The first 5 rows are patterns. Each new row is the sum of 2 different patterns, raised or lowered, with some noise. Before adding, each is slid sideways (what falls off one end comes back at the other) and multiplied by a number that may be negative. Names go in the order of the patterns.
(in the rows, 128 means zero)
Some rows, each with the names of its patterns after it:
[117  95 124 105 104 138 113  92 114 113 102 151 154 107 119 101 134 106
 102 136 116 131 131  91 123 145  91 102 102 124 147 130 135 104  98] => lefol
[143 134 103  92 132 164 149 141 115 140 127 127 115 112 124 128 163 133
  96 131 106 137 163 157 113 142 138 101 103 165 140 130 144 126 127] => Lobig
[112 163 140  94 137 115  91 141 144 135 115 135 110 140 110 101 119 111
  92 155  99  93 102 150 100 101  99  91 134 118 148 131 153 112 103] => Des
[104 140 137 157 129  93 120 113 158 109 113 133 152  91 151 133 160 121
 153 121  99 165 165 147 117 145 154 147 152 141 103 115 122 162 161] => niza
[114 129 143  91 128 109 154 136 129 123 106  99 145 165  96  91 102 151
 121 104 140 124 138 135 106 154 130 145 102 142 164 127  99 103 103] => liki

New rows. What belongs after each?
[115  82 136 105 125 114  82 136 114 152  88 107 148 100  91 111 107  88
 122 135  60 100 119 147 122 122 106  90  92 133 134  60  79 109 154] => Lobig liki
[181 164 121 150 140 191 167 108 189 146 147 140 181 197 145 131 119 139
 128 138 161 106 129 154 160 141 139 166 112 106 152 166 128 110 141] => Des liki
[196 132 196 167 193 148 153 187 130 161 176 184 183 149 172 169 146 196
 209 184 154 164 164 133 175 151 188 185 191 199 135 192 173 160 179] => lefol niza
[177 140 159 158 132 140 174 168 151 168 157 112 179 178 161 135 184 131
 165 125 140 135 148 145 158 113 121 143 166 123 128 122 119 174 158] => Des niza
[188 141 124 118 129 153 136 155 159 147 142 160 160 130 128 173 151 156
 138 111 118 164 122 134 157 175 107 118 137 143 156 157 139 138 155] => Lobig liki
[131 124 134 137 153 141 163 130 115 119 148 176 124 164 139 108 118 154
 104 115 158 177 117 103 136 125 152 134  98 119 150 188 119  91 114] => Lobig niza
[194 167 163 183 186 179 171 159 147 166 137 173 180 154 169 157 194 163
 135 156 138 202 144 158 153 191 147 183 152 177 144 179 157 142 178] => niza liki
[119 121  78 117  79  81 130 114  94  80  97  83 110  95  62  95  78  90
 128  80  72  71 103  88  98  64  56  91 107 114  91 130  86  90  91] => Des liki
[172 149 147 144 165 174 140 170 150 173 157 153 191 150 157 140 175 177
 152 138 137 141 163 168 175 126 149 164 175 162 152 158 163 147 181] => niza liki
[129 161 166 104 175 155 179 137 155 136 112 185 184 164 142 159 172 170
 159 159 133 139 142 181 166 109 162 156 178 139 119 145 125 171 124] => lefol niza
[148 134 187 114 115 128 195 150 115 136 128 174 146 154 151 168 156 122
 130 188 176 104 177 143 144 164 184 158 126 182 159 177 129 141 160] => Des niza
[112  93 128 121 101  99  95 107 126 123 114 116 127 129 128  96 107  94
 115 106 116 125 132 114 100 127 110 120 120 111 134 103  93  92 117] => Lobig liki
[144 168 146  97 141 172 140 146 149 122 115 139 158 132 160 128 157 163
 135 153 180 120 161 171 137 101 163 157 167 156 138 154 113 135 110] => lefol Des
[145 133 114 139 130 102 115 140 124 140 148 119 125 124 137 112 104 140
 141 143 137 110 136 137 114 115 112 128 137 145 133 105 121 117 125] => lefol Lobig
[122 117 137 145 124 120 127 106 134 147 115  85 130 134 145 156  88  94
 110 128 102 104 133 136  71  98 129  96 133 117  93  82 118 108  78] => Des liki
[148 164 147 146 213 171 192 116 192 208 156 119 169 123 144 137 183 112
 166 167 157 141 151 167 131 117 163 179 121 146 149 191 131 117 196] => niza liki
[144 148 176 163 166 165 131 158 159 167 153 162 172 161 172 155 149 146
 163 143 161 170 147 125 150 163 153 150 173 155 139 152 153 144 167] => lefol Des
[125 104 103 101 126 100 121 133 109  81 118 109 119 119  89 117  90  89
  85 111 109 125  97  88 123  85 116 120  88 101  97 116 102 100  97] => lefol Des
[111 127 113  82  61 121  83  96 138 123  96 119  98  97  84 142  97 116
 137  98  82  99  92  71  75 116 106 118  99 108 119 103 100  79  72] => Lobig liki
[ 98 111  93 148 146 166 134 168 130 101 110 190 156 109 155 123 106 158
 154 130 106 147 140 159 128 105 138 122 104 153 104 108 116 175 116] => Lobig Des
[148 145 159 163 169 140 161 146 174 146 132 154 163 152 180 151 143 140
 180 146 154 136 138 162 154 175 171 162 137 159 164 183 153 147 170] => Des liki
[121 107 102  83 130 115  67 105 129 124 144 126 125 106 163 111 125  85
 125 125 102 144 140  82  88 157 157 136  98 117 148  97 110 104 103] => Des liki
[174 194 115 132 148 161 144 129 169 169 173 171 132 168 156 158 141 161
 178 167 131 124 134 145 149 187 147 152 140 169 172 152 144 151 132] => lefol liki
[162 182 151 173 190 126 131 165 136 166 156 143 106 171 131 173 191 181
 124 132 133 161 192 130 114 129 203 183 136 141 136 157 176 130 181] => Lobig liki
[168 159 197 168 127 132 174 165 165 182 138 160 161 182 152 140 161 174
 161 184 178 153 136 144 172 149 145 171 186 172 146 151 164 170 197] => Lobig liki
